The same things were measured in two ways. Each way mixes the same 13 hidden numbers, adds some noise and spreads widely along 7 directions of its own, which tell nothing about the thing.
Some things both ways: the first way, then the second way.
[ -2  12 -48  -1  -1  -9  -6  -5  31 -42  33 -12   4  -5  13  15 -10   3
   8 -17  -8  28  -6 -32 -21]
[ 34 -48   3 -19  -3 -29 -19   7  25   4 -11   2  36   3  10  -8 -22 -28
  12  -9 -25 -14  17  27  -3  30   5 -11 -24  -4   3]

[ -9  40   3  14   3  18  22 -18  -9   8   0  12  71   8   1   0 -25 -16
  -3 -16 -30  -8  26   5  20]
[ 14 -24 -10  -2  18  -7   8  15   4   3  -1   0  20   4   6   3 -15  -3
  -6  13 -17  -6  21   8   7   3   0  -1 -16 -10  -5]

[ -8  64 -11  14  -9  24  32 -15  -2  -7 -19  -1  19   8   4 -21 -26  36
 -21   6  23  19  10  12  20]
[  5  -9  -4 -12  14  14  17   3  -1   7  22  -7  20   6 -13  -2 -17  -5
 -22 -11 -10  28  15  19  14 -21   4  -8 -16 -13  -9]

[-25  35 -20   0   5 -12  15 -13   6  27  -7 -11  13  16  -7   6  -8  16
 -23  -4  10  -6   3  20   3]
[ -5  31 -39 -17  20  -1   9   0 -49   6  19   1  29  41  41  18  19  -8
 -23  24 -12 -41  -6  27  -8 -11   7 -60   3 -22  19]

[ -4   6 -29 -35 -10 -28 -29  -8  14  10   3 -15 -21 -14 -27  -8   6  -8
 -36  32  16  36 -20  -7 -22]
[  2 -21  -7   6 -48   0   0  -5   8  22  29  10  16 -20 -36  -4 -11 -28
 -14 -16 -33   3  18   1  -3  10   6 -38  -9 -10   6]

[  7 -22  21  -5   3  11   0  -9 -19  20 -13  10  -6  -2 -13 -34  -8 -10
   2  25  13  -5   5  -4  12]
[-10 -14  -1  12 -49  12  -1   1  14  19  10   0   4 -29  -6  -2   3 -23
  -8 -31   7   9  15   3  29   7   5   0 -19  -1 -18]

[-13   5   2  -7  21 -16 -17  16  -4  15  -8  -4 -10  -1 -22 -10  10 -18
   8  11  -4 -10 -18  18  16]
[ 11 -22   0  -8  44 -12  23  10   5 -14  11 -22  22  51  19  18 -13 -26
 -17  14  -5  20  16  42   0  -1   9  -7  -2  27   1]

[ -9  -6   7 -14 -13 -17 -30 -14 -15  -2  16   3  22 -21  37  46  34 -12
 -24  -3  25  25 -23   9 -10]
[  1   1  16  13 -26   9   7   2  20  23  21   8  12   3   2   1   3 -24
  10  -4 -19   8  -6  10   5  11  18 -38  -2  -8   3]

[-11 -14 -25 -20  16  -1 -20   8  10 -48  21   1 -21  -2  32  35  15   9
 -14 -35  25  10 -25 -25  -8]
[  5  -1  29  -9  -9  27 -15 -23  -5 -16 -11  -8 -28  -5  -5   1   3   9
  -3 -17  30  38   7 -14  37   1 -39  30  -7  -6   0]

[-21 -17 -10 -10   1   2  12 -12  -1  16   6   2 -15 -19  12   1   2   1
 -22   4  27  36  -7   7 -13]
[ -8 -28  -7   2  31  -5  -3  11 -28 -49  16  11  -7  53  18  17  11 -27
 -15 -11   6  10  28   3  -2   3 -16  23 -18  -7  -9]

[-10  44 -30  -4  -1 -15 -10  -5  22  18  -6   6  -9  -2 -33 -16 -19   1
   2  11 -14  27  -9 -15 -36]
[-10   3   7  -7   3   7   2 -39 -27 -39  16 -24  -2  34  14   0   8  -2
  -7 -24  -9  23  -2  15  38  -5 -14   8  -7 -39  15]

[-17  24  10 -13   4  -5 -10 -13  -6  31   2  37  10  -6  -3   4  -9   0
 -31 -11 -13  11   8   2  14]
[  6 -12   2 -15   2 -15  23  12  -5 -33   1 -29  24  53  31  16  -8 -17
 -20  27 -24  -4   8  22  25  27   9   3  18 -20  -3]

[-18  19  -2 -24   6  -4  12   6   8  12  11  -6 -42  24 -14  -2  15  34
 -21  -8   2  18 -22  28   0]
[ 27 -24   1 -66   6  11 -21 -21   4  -6 -26 -20 -10   4 -36  -5 -30  32
  -6 -34  18  49   7  -3  44   7 -35  49 -24  -1  11]

[-20  25 -14 -32   7 -10  -3  25  18 -22  26  -1  -2  14  -9  17  15   7
 -15 -19  -9  11 -22  -4  11]
[ -2   7 -15 -16  28  18   7  -1 -28 -22  15   9   0  33   1   5   2  16
 -26  14  20  11   4  -2  -1  -8 -13   4   4  -3   5]

[-14  -1 -30  -5   7   3   1  -7 -21 -11   1  -1   6  -5  37   9  -7  11
   2 -33  29  -3  -2   1  10]
[ 24 -14  21  38  -7 -11   1  10 -14 -26   6  25   7  25  13  14   0 -32
 -19  15  11  -4  30  21 -24  10 -33   4   0  13  30]

[-14 -24 -16   2   0  22  25 -13 -37  -6   5  16  19 -24  39  -5 -29  33
   0 -29  40  12  12 -27  15]
[ -1 -15 -29   3  31  -7 -10   7 -21 -12  22   4 -18 -13 -19  -6 -14   9
 -27   8 -19 -17  33 -15 -20 -14   5 -11   8   4  -4]

[ 13 -49   4   9  22  16  14  23 -26 -14  17   1  -2  13  -5  -6  19 -25
  31 -22 -21 -45 -11  -6  48]
[-23  -2 -10   2  -4  14  24 -22  13  -6  17 -36  -2 -10 -24  -6  -6  20
  -2  18 -23  25   4 -11  36  15  16 -21   3  -6  -4]

[-18  -8   9 -22  14 -14   3 -13 -20  15   1 -13  20  19  26  10  13 -24
  -1 -35  12 -18 -13  40  35]
[  6 -10 -31  -2  -1   9  -6  -1 -28  17  15   6  -3   7 -25   5  -4  -3
 -18 -22   5   7  32   1   0 -16 -18  -1 -11  15  18]

[ -9   6   8   2  26  10  10   2   0   5   2  24  -6 -21   2  -7 -13   7
   7   1 -12   7  14   1  22]
[ -7 -10  -9 -55  13  22  -8  -4  -6   7 -23 -30   5   2   1   4  -4   1
 -10 -11  -3  17  18   2  43   1  -7   1 -13  -5 -25]

[ -6 -34 -10   2   3   5   4 -13 -23   1  36 -20   8  -4  20  -4  20   3
  -7  -8   9   6 -14  -1   7]
[-19 -30 -10  10 -24  13   6 -15  19   2  27 -23   7 -23  -8  -9   8 -22
  -6 -25 -17  12  10   9  21  -3  23 -26 -34 -27 -24]

[ -2  10 -11 -14  11  -9   9  -2  25  -2  23 -14 -10  13 -12  10  19  11
 -27  12  -5   1 -12  -3   4]
[ 13 -19  -4   1  -3  10  -5  -6  -3 -23  10   3  -1  18 -25   1   1  -6
 -10  16   1  -1  19 -19  -4  11 -13 -16  16   1  17]

[-22  -6  -2 -39 -14  -4  -5 -22  -3   9   7 -17  -4  23  -1   3  14   5
 -70   5  44  19 -10   2  -9]
[-15  -7  11  43 -29   2  13   4   0 -20  37  17   5   1   8   4   8 -28
 -19  -3  10  12  19  -5  11  14  -2  -1 -10  -9 -13]

[ -1  40  15  26  14  20  52 -17   0   0 -13 -12  47  19  12 -23 -35   8
  35 -11  -7 -10   1  29  34]
[ 14  23 -22  -1  -7   0 -16   8 -37  11   7  46  -6  12 -29  -7  -5   9
 -16   0 -26 -37  11   3 -44  -9  -4 -23  35   5  64]

[  8  31 -29   4  -3  11  17  13  34 -14 -33  15 -12   2 -24  -9 -45  -5
  17   5  -5  13 -14  -1 -18]
[-14  21 -31  -8 -34   7   5   7 -26  52   3  41  17 -14   1  16   8   5
   3 -18 -15 -24 -14   6  10  -1  -6 -32 -36 -28  27]

[ -1   4  34  -9  20  -7  41 -13   7  45  -1  -7 -15  -7 -40 -26   5  14
  17  37 -17  20 -10  20  -2]
[  1 -11  23  11  -8 -17  -2 -10  10 -35  20  11  15  26 -10  -8  -7 -40
  -3   4 -37   1  21   1  -2  32   7 -36  25   5  15]

[-15  32  21 -21  39  -6   1  13  32  -8 -21   6 -19   5 -50  -3 -11  -3
 -13  -7 -24  19 -43  12  -5]
[ 23   0 -13 -61  15  -3  -3  30  -1  51 -18  11   9  -7   6  26 -28   5
 -19 -11 -13 -12 -14  18  11 -15   5  -5  -2  -5  -1]

[-30 -25  10  -5   9 -14   1 -11 -16  47 -11 -15  -9 -16 -48 -16  22 -47
 -17  23   1  25  -6  25 -11]
[-25 -25 -32 -18  48  11   9  11  -6  11  29 -27  11  13  24   5   2 -24
   0 -43 -13  30  27  17  33 -29  28  -6 -61 -19 -58]

[-14   6   2 -15  13  -8  -4  -5  20 -21   7 -19  -2  -3   5 -17 -19  14
  -6  12  24  22 -16   3  12]
[ -8  -9  19  -4   8 -18   5  11  -2 -22   8  20  10  37  25   9  -5 -36
 -17   8 -15  -1   1  39 -16  23  14  -9  19  24   6]

[-19  25   2  22  16  24  62 -29  -3  14   1 -24  19  19   1 -16 -20  41
 -11 -19   6  10  -8  29   5]
[ 14 -20  -2 -13  16 -33   8   7  15 -10  16 -12  29   5  -2  -2 -30 -20
 -12   4 -57 -12  14  25  -1  12  25 -39  -9 -23   6]

[ -2  11  10  21  22  10  13 -13 -17  18 -11  16  14 -32   8  -8 -12   6
  22  10  -4   6   7   5   5]
[  1 -17  -6 -37  11  21  -8 -10   3  31  -8 -27  14 -11  13   8   3 -21
  -3 -32   0  16   7  19  38 -25  -1 -19 -31 -13 -25]

[ 10  10  -6  -1 -13  -9   1 -32   6   0   2  -6   3 -17   2  -2  -9   1
  -5  14   6  38   0   2 -10]
[-41   8 -12  -7  -3  24  -4 -28 -34  -1   9  20  -5  13   5  -6  22   3
   8 -27 -16  -1  -9  -1  21 -13   0  -8   5 -23  10]

Other things, the second way, with their names:
Z467: [ -7 -16   2 -32  29  16  16 -27  -1  -3   3 -25   2  43   2   9  -4  11
   6   6  -9  36 -18  18  29  -5   2   1  11   6   8]
Z626: [ 10 -28  -6  17 -34  -7   8   4  15   5   9 -13  16 -16 -14  -5 -11 -17
  -6 -11 -33  -8  19  14  13   7  11  -9 -13 -25   9]
Z681: [  9  38 -29 -33 -17   3 -16  18 -31  13  -6  20 -16  13 -21   5  -5  25
 -20  10 -13 -25   1  -6 -18  19  -2 -25  23   2  40]
Z302: [  8 -23  -6 -17  53  -6   7 -13 -12 -10   6 -13  11   0   1  13 -16  -5
 -24   6 -16  -1  15  13  10 -33 -10 -12   2  -2   3]
Z622: [-19 -21  -8  23 -15  32  11  -4  -7   7  22   1   7   7  -5   9  24 -33
  -7 -35  10  17  21   2  22 -27  -1   0 -14  -7 -11]
Z38: [  8 -41  18  -6   4 -17  10  -3  21   3  11 -21  34  -2  26  12 -12 -48
  -4  -5 -35   4   9  33  21   4  11 -31 -31 -29 -25]
Z29: [  6 -13 -33  25   8   9   2  15 -14  14  36  26  11  14   0   6  12 -17
 -12 -22  10 -18  17   7 -20 -29  10 -21 -18  -9   9]
Z996: [-13  14  -1 -18   2  -8  -2  -7 -15   3   0   9  -2  21  12   8  -3   1
   9  -9 -25  -4  -6  -1  26  14   5  -8  18  -2  12]
Z480: [ 14  -9  14  -5 -11   0 -17 -12   0 -19  20   1 -10  12  -3  -7  -6 -13
  -9  -9  -3  11   5   8 -10  10  -2 -11   3  -9   9]
Z787: [ -8  42  -6 -18  -3  41   1 -16 -53   6  -3  -9 -20  38  35  16  26  25
  -4  15   8  -5 -24   0  20 -18 -16  -6  21 -48  18]
Z634: [ 19 -44  19  40  14 -19  11   9  11 -38  17  -9 -15  39 -19   4 -22 -22
   2 -10 -21  37  46   8   1  13  -9  41   0  23  19]
Z686: [ 28 -15  17 -43 -18   8 -38 -16  -1  -9 -25  14  -9   6 -21 -13 -14  16
   4   3   3   3   1 -15  -2  33 -31   8  22  -3  26]
Z382: [  9  -1   5 -46  -3  -5 -18  -5  -9 -20 -19 -18 -35 -14 -39   2 -27  21
 -23   3 -31   7  20 -21  15  20 -17   5  17  -7  16]
Z238: [ -8 -15  -7  43  14  -3  15 -15 -17 -40  30  -6  -4  30  -1  10  14 -11
  -5  -1  -2  14  24   0  10  -1 -12   2 -19  -6  22]
Z930: [ -7   6 -25 -14 -11  26  -8  -3 -22  27 -12  10 -13 -18 -11   1   7  31
   5 -32   6   2  -1  -4  26 -18 -14  18 -29 -22  18]
Z602: [-50   0 -12  15  -3  18  30  -1   8 -10  12 -31  20  -1   9  -4  21 -30
  -3 -18 -23  15  30  16  48   5  33 -22 -26  -2 -33]
Z536: [  6  10  28 -16 -12  19  -4   4 -16  -5 -17  10 -19  16   1  11  -6  -4
 -15   1   2  14   9  -4  16   5 -23  23  31   3  12]
Z44: [ -5   9 -17  -2   5  20   6   3 -30  20  23  26  12  43  18  12  13  -9
  -7 -13  10  -3  -8  15  -2 -24   3  -7  17   0  15]
Z46: [  6 -10   6 -11  -9   2  18 -10   7  19   9  -2  27  -2  22   7 -11  -2
  -6 -14 -13   2 -26  33  30 -18  13   2  -6 -37   2]
Z435: [-28   7  14  -6 -24  22  -5 -18  -7   4   5  20 -15 -39 -31  -3   4 -13
 -15 -27 -19   8   7 -14  22 -10 -10 -23   2 -15   3]
Z245: [ 11 -53  -8  -3  62  -7  16 -17  -1 -26  11 -25  -2  30  -6  21 -13  -5
 -11   9  -4  21  17   4  15 -26 -15  12  -2  11   3]
Z552: [  9   2  18 -44  30 -16 -11 -13 -14  -8 -13  -5  -5  21  10   3 -23  -2
  -5   4 -28  12   3  25   4  15 -10  -9  10  16  16]
Z683: [-33  38 -29  20 -38  25  15  17 -31  42  23  21  -9 -23  -7   0   9  16
 -15 -11 -23 -12   3   0   4 -10  18 -21  -9 -24   6]
Z657: [  6 -20   6  11 -32  -2   9 -17  23  28  24  -1  27   4 -25  -5 -14 -25
  13 -34 -14  35  13  15  28  13   2 -11 -16  17  13]
Z690: [ 17   5  29  25   9  -1   1   4   1 -30   7  21 -14   6 -26  -1 -13 -16
 -22   6  -8   6  26   3 -16  -5 -14  -3  36  20  39]
Z716: [ -8   0   0   9 -13  17 -15 -22  -4 -11   3 -20 -36 -37 -30 -16   0  12
 -14 -14  -5   6  21  -9  12 -11  -2   1  17   7  11]
Z582: [ -1  -2   2 -31   5  -3 -18 -17  -6   9   2 -16  -3   9   7  -1  -6  -7
   9 -20 -29   6   5   2  26   7   4 -17   4 -10  -3]
Z928: [-30 -10  23  21 -24  28  -3 -21  -3 -45   2 -10 -28  -9 -45 -22   8 -18
 -12 -31 -14  43  46 -12  27   7 -13  21   8   6   3]
Z929: [  4 -30   9  29 -25  16  13  11  25 -11  17  -7   6 -19 -37 -20 -17  -9
 -12 -10 -16  25  42  -9  19   1  10  21   3  -8 -12]
Z992: [  2 -12  13  -1  28  -7   8 -10 -12 -18  16   6   7   5   5   8 -14 -16
 -18  -3 -30   0   8  13   7 -26  -2 -10  10 -26  10]
Z109: [ 28 -39 -22  -6   8 -17   5  29  19  -3  -4 -27  36   8   8   1 -14 -25
 -19  17 -15 -26  39  22  -3  10  21 -15   0   8 -12]
Z827: [ 31   0  33  -1 -20  -6 -24   0  11 -13  -9  16 -12   8   5 -11 -10  -4
   2  12 -15 -17  -5  11 -22  22   2  -5  43  -4  31]
Z796: [ 11 -40   5 -14  41 -33  -6 -10   9 -54  12 -23 -12  37 -23   3 -27 -13
 -11  -4 -18  33  32   9   0  26  -6  11  -4  31  13]
Z30: [  4 -15 -11   1 -48  21 -32  -3  -5  26   6   4 -14 -22 -23 -17  10  -8
  14 -24 -31 -12  24 -26   2   8   3 -22  -5 -38  -6]
Z941: [-45  43 -40  30  -2   9   9  -2 -29   8  42  37  10  -6   8 -12  29   2
  -8  14 -33 -58  -8 -13 -13 -12  46 -70  36 -15  16]
Z926: [ 49 -64 -16 -49   9 -12  -4  20  32  35 -19 -44  44 -10   1  11 -33 -24
   0 -16 -23   7  33  24  33   3   1  -9 -55 -23 -32]
Z672: [  6  36 -22 -31 -18  -7 -14  12 -21  16   9  -9   2  -7 -14  -8 -12  -2
 -24   7 -57 -31  15  14 -17  14  23 -68  12 -22  20]
Z600: [-14   9   4 -11 -15   7  16 -10   3  16  11 -11   6   1   1   6  -3  -9
 -15   7 -29  -1 -17  29  11  -6  24 -33  25  -6   9]
Z609: [ -9 -41 -34  51  -3  21  10   8  22  21  39 -31   4 -44 -54 -27  -5 -21
  -4 -24 -36   8  72 -20  11 -33  33 -23  -6   2 -29]
Z251: [  9  -6 -38 -18  48 -34  -6  10 -25   9  13  21  18  27  14   8 -14  -8
 -12   9 -41 -51   5  21 -31 -14  23 -37  27  14  30]
Z772: [  2  -4  32  19   8  -1  -4 -11 -26 -63   5  26 -11  46   4   0   4  -9
   2   1 -12  14  20 -14  10  17 -35  26   8 -31  29]
Z885: [-26  42 -24  -2 -15  23  -3   8 -55  -9   5  19 -33   7 -15   9  18  15
 -30   6 -22 -34  14 -23  -4 -12  -2 -18  43 -24  28]
Z513: [-32   6 -24   8 -22  24  11 -13  -4  33  27   4  16 -19 -14  -2  24 -27
   1 -15 -42 -17  -1   8   6 -18  32 -78 -13 -28   0]
Z187: [ -9  -5 -11   1  34  15   1 -13  -8 -11  29 -25  -3  12   2  -5   9 -15
  -6   3 -29  -4  17   0   3 -25  24 -45  13 -20 -12]
Z678: [ -6   3  -2  11 -17   3  -1   0  -4  -5  11  10  10  11  23  -1  13  -9
  -3   9  -8 -27  -3   2   6   9  16 -17  26 -15   5]
Z899: [  6  32 -11   2 -64   4 -31   2  -9  50   1  12   7 -29  -3 -28   1  -3
  15 -17 -42 -38   9   7  -7  23  21 -48  15 -16  24]
Z213: [-19  -2  17 -39 -11  -3  14 -12  -4 -21  -4  -6   7  25  10  18  -6  -8
 -10   2 -30  17 -16   9  38  29  -2  -9  -6 -30  -2]
Z466: [ -5   8  14  22 -32   8  11 -19  14   4   9  -7  16   3   3  -7   6 -11
  14 -15 -19   7  -4  14  35   9  11 -12   6 -18  20]

Some of these things the first way, each followed by its name:
[ 20 -16 -23   4  22  -6  -5   5 -13   6  -7  11 -27 -25 -18  -3   3  -5
  22  -2 -12  -8 -21 -18  -2]
Z245
[ -9  52 -19  13   4  -3 -10 -18   9  41 -11  11  40 -12 -48 -13 -15 -40
 -27  35 -44   7  29   2 -18]
Z926
[-40  10  17 -17  -2 -20 -10 -20 -39  56  -8  18  23 -40  21  13  -8  25
  -4  -5  24  31   3  37  -6]
Z552
[ 28  25 -23  10 -24  -2 -36 -17   8 -34 -18  -6  30  -6  16   0   2 -58
  -5  32  24   5   5 -18   6]
Z44
[ -1  11  18 -11   7 -10  -7 -19   9  -5  27   0  38  16  -3  13   7 -15
 -10 -15 -26  -1  -5 -18   5]
Z678
[-15   8  -9 -12  28 -28  13 -13  58 -20  -6 -18 -42   7 -21  16 -15  26
 -21  -9  26  27 -31 -17 -19]
Z582
[  8  23 -15  16 -15  12  10 -13   3   2  -8 -10  25   8  -4 -14  -5 -17
   0  26   9   4   1  -5  -8]
Z29
[ -2  54  -4   6  -3  25  -9 -21  25  -9  -2  14  43 -15  14 -37 -52  -4
 -10  47  -2  29  34  -9  -3]
Z928
[-14  -6 -18  -6   1  13  -3  24  12 -22  -4  18 -16  -4  25   7 -14   5
   1  -5  30   4 -12  -4   7]
Z681
[  8 -21  12  -8   6  -7 -11  -3   3   0 -14  19 -13 -17  -6   5  -3 -31
  21   3   1  11 -15  -8 -11]
Z996
[ -7  23   6 -13  13  -1 -21 -17   9  -5 -21  12  -6 -14  -9  -2 -10  -8
 -35  13  16  20   1  -2   3]
Z536
[-21   9  31 -13  34   5  14  -3   0  29 -10  30   3 -12 -21 -12 -20  -3
  -5 -10 -22  12  -9  12  10]
Z885
[ 13  15  -3  21   4  31  14 -12  12   9 -23  -7  24  -5 -30 -41 -20 -45
 -12  63 -13   5  13  13  -2]
Z213
[-10   0 -16  -1 -11 -23 -11 -41  20   9  10  -9  21 -24 -11  15  -3 -18
 -50  24  16  37  12 -25 -19]
Z30
[ -6  23 -24  13   9 -21 -27  -7  16  12 -21  -3   2   0 -53   5   6 -44
 -38  21  -8  -7   3 -14  -5]
Z787
[-11  20 -35 -20   7 -15  -4  -5  35 -12  11  -9 -27  -2 -35  16  14 -20
 -22  -6 -23  45 -20 -11 -43]
Z772
[-34  20   1 -23   8 -14   1  -3  35  27   7 -16   8  17 -11  -8 -15  13
 -28  26  16  14 -18  22 -19]
Z796
[  1  19   7   0  10  -6 -21  -7  -9  -3  -2   8  18 -19   5 -10 -16   9
   0   6   2   7 -14  -1  16]
Z600
[  7   1   4  12  15   3   6 -29  -6  -4   4 -10  28   9 -13 -18  -5 -27
 -11  -4 -13 -15  16 -18  28]
Z609
[-20   3  -7 -13  24 -16   1   4  30 -28  34 -44  32  22  -9   3  17 -26
   2  -5 -11  -1 -32  -9   2]
Z480
[ 14  -3   6   3  13 -24 -16   4  -3   7  -2  -6 -14 -10 -24   1  22 -18
  12  16 -14  -8 -23  12  24]
Z467
[  1  11 -20  12  28  14  25 -22 -22   2  -8 -12  -2  -5  -1 -14 -13  29
   1 -19   2  -3  -5   4   2]
Z302
[ 15  30   4  -5  15  -5  -7  -9  25 -11  -2  10   3  -9 -11 -10 -12 -14
   8  16 -19  14 -11 -13   4]
Z622
[-32  -7  -3  15  16  11  22   5 -27  43 -18  11   0 -26 -12 -27 -17   8
  11  12  15   6   8  16   5]
Z672
